The rows are grouped in 4 different ways at once. Each group adds its own fixed numbers to the row, and there is some noise. The rows also spread widely along 13 directions, which tell nothing about the answers.
(in the rows, 128 means zero)
Known rows, each followed by its group in each grouping:
[134 145 176 134 125  99  64 141 133 123 107 135 122 101 110 129 128 129
 139 186  89 177 132 138  85  87] | J_511 fuf (1) puv
[ 76  71 168 141 148 143 113 137 158 154 139 132 109  91 148 100 119 130
 157 147 160 125 132 104 105 148] | J_401 sebiv (5) lov
[121 151 109 142 103  81 128 122 133 147 115 122 132 120 120 131 116 141
 131 146  92 134 113  92 121 100] | J_282 fuf (4) lov
[109 147 159 131 138 129 128 117 136 151 150 124 134 107 130 100 115 157
 135 111 108 140  99  97 138 111] | J_195 nuker (2) puv
[141 137 125 141 148 139  99 121 117 139 114 101 128  67 166 117 124 112
 105 156 105 141 113 111 121 123] | J_511 nuker (3) Fogig
[119 166 134 102 104 119 119 121 140 124 116 170 138 152 120 101 109 171
 117 111  74 141 114  82 131  52] | J_282 sebiv (2) Fogig
[189  53  78 121 125 135 118 139 102 164 222 124 108 128 142 101 137 107
 118 134 137 161 137 114 130 125] | J_195 fuf (0) puv
[128 109 175 124 134 157 116 134 104 147 152 115 136 119 135 112 131 159
 119 144  89 173 130  79 138 116] | J_401 sebiv (4) lov
[ 92 125 117 147 153 147 134 122  45 142 112  95 154 100 134 134 132 102
 156 134 132 147  86 131 164 154] | J_195 sebiv (3) puv
[129 161 106 137 114 108 138 123 117 134 113 105 123 162 144 148 119 107
 104 132  92 162 126 123 133  94] | J_195 sebiv (0) puv
[121  94 144 129 130 136  88 167  91 107  89 163 112  81 126 109 144 120
 151 187 105 146 151 126  99  84] | J_511 nuker (5) Fogig
[133 159 134 111 137 122  99 148  73 147 129 132 159 163 101 131 139 163
 106 151  99 218 128  55 135 110] | J_511 sebiv (1) puv
[143 180 103 124 121 123 146  94 160 154 155  95 128 204 154 125 109 127
  96  57 143 149 106 111 156 113] | J_511 sebiv (1) puv
[109 160  99 113 112 132 105 111 150 116  72 156 119 127 140 155  88 106
 158  75 124 128  99 155 145  79] | J_511 sebiv (4) puv
[107  82 115 105 109 123  99 136 118 115 139 169 175 180  94 112 124 153
 122 117 110 125 113  92 133 103] | J_401 fuf (4) Fogig
[121 115 140 141  94 127 111 132 151 112  86 115 137 164 123 152 121 119
 113 139  98 132 122 125 128  89] | J_401 sebiv (5) puv
[ 95 149 168 140 148  92 130 113 148 137 155 112 163 181 124  57 141 165
 103 117 151 123 112  82 103 132] | J_195 sebiv (1) Fogig
[148 119 206 173 128 151 128 127 165 143 137  66 137 143 139  92 150 163
 130  90 181 128 117 101 138 149] | J_195 nuker (4) puv
[113  43 185 146 121 148 113 153 143 120 147 121 130 182 129  94 156 126
 130 153 160 123 172 136  97 137] | J_282 fuf (5) lov
[ 94 166 120 173 107  88 165 147  81 168 111  90 114 167 111 149 142 119
 174 125 176 164 115 115 150 136] | J_401 sebiv (3) puv
[ 83 154 227 151 165 146 104 109 161 156 145  96 114  69 147 105 108 139
 163 132 133 168 102 134 111 149] | J_401 sebiv (4) Fogig
[120 124 154 154 136 153 115 129 150 149 106 106 115  64 156 127 118 126
 144 129 130 136 111 112 131 125] | J_195 nuker (2) puv
[ 97 123 126 115 148 112 123 129 104 133 138 155 122 145 155  80 132 123
 115 139 124 118 146 118 102 107] | J_511 fuf (3) lov
[103 141  45 147 124  75 136 145  92 165  85 123 111  92 151 154 117  90
 102 198  81 143 130  79 104 106] | J_401 fuf (0) puv
[144 114 146 153  96 134  84 148 182 136  76 105 127 158 139 173 130 122
 113 138 148 170 160  99 116 128] | J_511 fuf (0) lov
[125 156  98 153 113  90 136 107  88 147 141  94 136 115 115 130 131 115
 151 141 100 128  89 134 145 121] | J_511 fuf (2) lov
[146 105 100 119  77 120  82 137 141  91  93 166 134 181 106 140 125 113
 145  98 150 131 123 148 131  77] | J_401 sebiv (0) Fogig
[ 97 108 179 152 150 149 120 115 167 156 151  81 148 134 146 121 115 129
 121 117 138 143 114 119 127 164] | J_195 fuf (4) puv
[135 163 151 146  85 111 135 123 107 121 132  90 145 199  91 154 133 130
 139 125  82 177 113 142 161  91] | J_511 sebiv (5) Fogig
[ 98 222 176 155  93  55 118 147 170 137  65 150  97 139 103 120 126 166
 176 122 145 159 138 103  96  71] | J_511 nuker (0) Fogig
[123 169  96 151 123 119 137 113 142 143  85 108 109 128 163 135 120 110
 141  90 167 123 118 120 142 122] | J_511 nuker (1) lov
[117 201 160 178 138 100 194 137 127 177  92  87  96 137 185  59 161 170
 111 110 174 111 146  44 111 111] | J_195 fuf (4) puv

New rows. What belongs after each?
[ 82  82 102 111 131 121 103 134  98 142 139 161 162  97 102 117 111 141
 130 162  73 121  94  84 127 110] | J_401 fuf (2) puv
[111 144 131 144 107 126 131 116 112 126  81 109 143 137 144 129 124 124
 114 126  92 103 107 117 143  92] | J_401 fuf (3) puv
[124 122 152 161 114 148  95 116 145 104  67  83 157 127 140 145 131 106
 108 144  98 103 107 151 127 121] | J_511 fuf (2) puv
[135 126  84 127 127 110  84 126 135 124  92 147 141 103 130 120 114 126
 125 126 145 120  95 101 111 111] | J_282 sebiv (4) puv
[141 139  53 123 122 126 125 145  65 145 106 132 154 154 122 137 140 134
 107 126 129 158 109  61 157 116] | J_511 sebiv (2) puv
[144 180  86 182 118  65 135 113 160 160  84  84 131  92 146 104 135 142
 114 132 168 105  83  50 113 127] | J_195 sebiv (5) Fogig
[147 109 151  95 139 170  65 141 120  85 105 183 132 130 144 116 124 119
 129 113 126 169 147 150 119  82] | J_195 nuker (4) Fogig
[ 81 157 130 143 152 118 131 132 113 146 102 131 107 106 154 125 121 105
 153 146 147 165 128 124 115 124] | J_195 sebiv (5) Fogig
[ 58  82 126 110 145 108  77 109 140 128 136 158 171  82  98 105  92 130
 150 149  84  94  76 126 107 123] | J_511 fuf (1) puv
[105 141 127 152 135 105 109 121 133 157 120  88 151 112 135 136 118 121
 103 167  98 145 108  95 117 140] | J_511 fuf (3) Fogig
[133 130 113 127  97 109 140 110 145 131 152 101 127 169 127 137 108 115
  99 135  48 131 114 135 138  76] | J_511 sebiv (5) puv
[147  89 177 140 116 165 108 112 155 116 134  92 141 136 140 103 133 141
 120 105 117 108 118 126 137 120] | J_511 sebiv (4) lov
[115 134 169 158 104 121 132 121 146 125 120  86 120 164 131 131 123 111
 138 128 119 128 121 169 125 107] | J_282 sebiv (3) puv
[144 162  93 100  83 141  94  80 136  96  74 152 163 144 122 154  89 126
 145  44  90  96  61 157 187  58] | J_511 fuf (3) puv
[172 155 147 158  95 168  98 132 153 105  33  94 113 124 167 163 128 108
 119 115 125 150 137 136 141  86] | J_511 sebiv (4) Fogig
[ 85 128 117 136 134 122 121 125 132 148 113 125 134 104 141 135 104 113
 138 136 116 145 106 111 132 125] | J_195 sebiv (3) Fogig
[ 99 152 129 139 125 138 164 127  69 140  81 103 136 123 159 132 130 132
 109 149  64 141 129  83 157  94] | J_195 sebiv (3) lov
[184 171 156 177  73 103  94 110 132  98  55  75 152 103 101 147 140 142
 145 119 100 120  77 138 149  81] | J_195 nuker (0) puv
[119 142 179 141 141 149  79 137 100 101  68 127 141 116 125 118 143 131
 156 125 155 147 116 141 121 119] | J_511 sebiv (4) puv
[189 120 116 125 106 146 100 139  53 108 135 121 129 177 125 143 157 102
 127 140 119 196 152 157 146 103] | J_282 fuf (0) lov
[156 161 158 138  75 132 106 114 107 103  83 136 134 109  94 113 129 162
 194  87 120 128  83 135 163  65] | J_282 sebiv (0) Fogig
[126 128 139 147  93 121 153 121 138 133 125 107 112 172 140 126 127 121
 145  96 135 124 130 139 149  97] | J_195 sebiv (3) lov
[ 70 158 116 129 142  93 115 110 116 132 107 151 117 114 145 130 102  91
 163 138 127 134 115 169 108 116] | J_282 fuf (3) lov
[116 117 126 119 144 160 115 135 126 137 119 138  97 127 167 119 117  99
 133 121 142 153 144 142 120 107] | J_511 sebiv (1) puv
[144 114 131 124 111 148  99  95 122 106 121 135 180 143 106  99 125 155
 167  39 168  91  60 132 174 116] | J_195 fuf (4) puv
[136 134  95 130 123 130 133 114 104 144 121 118 138 139 149 132 127 122
 120 115 119 148 119 100 151 114] | J_195 fuf (1) lov
[150 108 156 181 112 122 137 138  79 145 140  63 117  81 127 101 156 122
 146 185 105 130 114 124 126 122] | J_282 sebiv (3) Fogig
[133 126 122 123 108 110 148 115 104 134 151 117 128 126 129  95 125 148
 113 138  48 112 116  97 137  74] | J_511 sebiv (4) lov
[ 87 143 164 150 120 132 150 159 102 141 111 118 107 142 133 142 135 119
 147 161  96 182 159 127 129 102] | J_195 nuker (2) Fogig
[186  98 157 133 108 184  91 136 114 113 124 100 131 156 134 133 145 124
 122 107 134 168 134 136 152 110] | J_511 sebiv (0) puv
[112 147 136 146 124 120  99 114 117 122  97 108 157 130 119 129 128 119
 140 132 123 135 101 135 131 123] | J_511 fuf (1) Fogig
[130 140 118 167  94 103 114 112 177 128  71  94 136 136 141 137 117 113
 124 114 147  85 101 132 120 113] | J_282 fuf (3) puv
[113  82 110 105 105 143 101 150 138 117  82 173 142 145 135 137 113 133
 101 139  80 133 150  85 121  71] | J_195 fuf (0) puv
[148 121 131 153 130 126  72 110 152 122 112 101 157 128 126 142 128 108
 136 115 175 145  90 147 127 150] | J_195 fuf (5) puv
[104 104 119 172  95 154 137 141 129 122  36  89 167 149 126 151 139 133
 130 109 151  94 102  84 163 129] | J_195 sebiv (2) puv
[ 74 140 141 169 116  98 173 128 118 162 119  84 105 119 131 135 124 112
 169 148 113 136 125 129 134 123] | J_195 sebiv (1) lov
[ 79 101 113 189  96  66 175 135 119 137 113  84 113 134 118 103 146 102
 169 146 144  48 118 150 116 125] | J_511 nuker (3) lov
[ 70 142 143 147 155 134 152 106  92 155 133  79 164 147 153 117 123 120
  98 136 100 126  98 105 145 153] | J_401 fuf (3) puv
[135 122 119 123 124 152 128 132 124 119  87 138 117 116 174 110 125 124
  98 118  97 118 142 102 129  76] | J_195 nuker (0) puv
[111 117  87 151  79  88 123 128 106 133 107  92 166 160  84 181 116 106
 137 147  77 126  90 136 155 110] | J_511 fuf (3) puv
[ 66 156  83 125 161 111 106 115 153 158  87 126 140  94 162 173  78  93
  93 158  88 172 108  89 112 136] | J_195 sebiv (0) puv
[153 119 122 104 122 156  39 113 159  68  55 168 134 119 164 170 101  75
 116 122 102 150 135 194 112  80] | J_195 fuf (4) lov
[113  66  76 116 146 188 127 124  93 120 122 122 159 139 169 118 130 103
  84 115 113 100 127 102 156 140] | J_511 nuker (2) lov
[146 132 118 153 105 121 124 111 110 120 120 102 121 124 126 122 129 108
 164  97 147 110  85 165 147 107] | J_401 sebiv (4) puv
[ 89  67 169 130 120 167 100  96 187 126 164 111 146 136 125 139  85 101
 165  84 129 124  90 189 153 140] | J_195 sebiv (3) Fogig
[143 104 115 131 102 102 118 117  96 111 143 141 123 112 109  68 137 128
 167 109 129  69  88 156 129  77] | J_511 sebiv (3) puv
[162 124 163 147  88 147 115  96 139 109 133  99 113 116 121 124 121 121
 193  71 131 111  89 195 165  95] | J_511 sebiv (4) lov
[137  28 108 132 100 169 111 146 130 118 138 112 152 180 112 135 132 113
 127 104 144 109 124 130 152 131] | J_511 sebiv (4) puv
[134 134 106 142 113 114 117  81 117  86 129 114 149 144 123  98 123  92
 167  65 151  75  63 209 149 109] | J_195 sebiv (4) Fogig
[119  98 178 132 129 113 146 135 123 142 188 137  97 148 145  44 150 151
 135 133 130 106 155 118  96  98] | J_401 fuf (4) lov
[117 154 131 154 113 106 132 105 148 138 112  98 142 131 136 106 120 138
 124 113 129 104  91 105 131 115] | J_282 sebiv (3) Fogig
[140 142 178 124 108 147 122 133 156 134 116 131 119 127 143 114 119 162
 115 126  75 161 146  88 133  63] | J_195 nuker (1) Fogig
[159 170 174 159 113 118 159  72 160 140 192  71 106 150 150  57 133 141
 136  60 145  79  76 164 142 101] | J_401 sebiv (2) puv
[ 94 178 123 151 130 104 181 116  92 168 131 104 106 119 163  88 131 133
 128 130 107 124 118  89 136 105] | J_401 fuf (0) Fogig
[158 105 113 125 131 128  76 116 130 111 123 126 148 132 143 109 131 116
  98 135 140 127 117 124 112 122] | J_282 sebiv (3) lov
[ 89 120 155 120 125 133 124 127 111 134 126 164 130 121 118  88 120 156
 176  95 140 112 104 117 136  99] | J_401 fuf (4) puv
[159 121  87 139 145 155 116  86 155 147 117 100 110  40 201 100 104 105
  94 119 117  85  80 102 131 114] | J_401 sebiv (5) puv
[140 156 142 141 137 161  98 119 103 138 105 108 129 126 151 154 130 114
 156  88 190 183 111 135 165 153] | J_401 nuker (3) lov
[107  93  87 110 116 131 131 146  65 135 157 156 136 178 103 144 128 116
 161 106 137 170 131 125 163 122] | J_401 nuker (4) lov
[131 113 133 158 126 108 120 121  91 120 138  80 152 150 120  97 153 114
 118 144 128 102 101 141 124 129] | J_511 sebiv (3) puv
[137  83 110 181 109 134 179 134 132 171 139  59 106 112 161 100 142 118
 127 124 140  73 122  98 141 135] | J_511 fuf (4) puv
[134  83 129 162 101 112  99 124 194 146 128  96 120 104 119 132 110 118
 149 137 148 111 103 128 109 128] | J_282 sebiv (1) puv
[147  76 112 165  72  80 124 153 103 114 121 100 127 166 101 141 158 102
 120 201  83 120 148 139 108  91] | J_401 fuf (5) lov
[ 88  87 181 134 147 127 110 111 122 108 153 126 157 113 114  62 129 138
 150 123 119  84  90 151 111 122] | J_195 sebiv (4) puv
[165 111 231 173  97 143 135 163 184 131 106  90 105 163 151  52 175 189
  98 131 153 106 177  59  92  89] | J_511 sebiv (4) Fogig
[152 132 129 132 121 127 131 128 106 131 156 111 133 179 134  90 146 136
 106 125 129 151 133 108 127 105] | J_282 sebiv (1) Fogig
[130 102 153 155 113 153 114 119 171 119  87  96 121 127 167 118 122 108
 108 129 122  96 133 142 112 111] | J_282 fuf (0) puv
[171 100  68 136  89 136  80 116 167 119  80 142 132  86 124 166 101 110
 164  81 161 115  77 132 160  98] | J_195 nuker (5) puv
[168 154 161 120 121 149  94 109 140 117 136 117 151 202 142 116 132 140
  98  83 146 159 123 135 139 109] | J_282 fuf (3) puv
[123 119 109 148 129 104 117 102 182 133 126  84 131 128 159 112 110  98
  75 146  93  90 108 126  97 114] | J_511 sebiv (1) puv
[131 104 135 125 122 115 106 142  96 125 129 151 131 119 117  89 139 141
 147 133 134 129 118 112 120  92] | J_195 sebiv (3) puv
[179 107 165 105 141 206  88 142  95 124 141 140  85 104 175 125 127 107
 129 127 110 202 156 153 137  85] | J_401 sebiv (4) puv
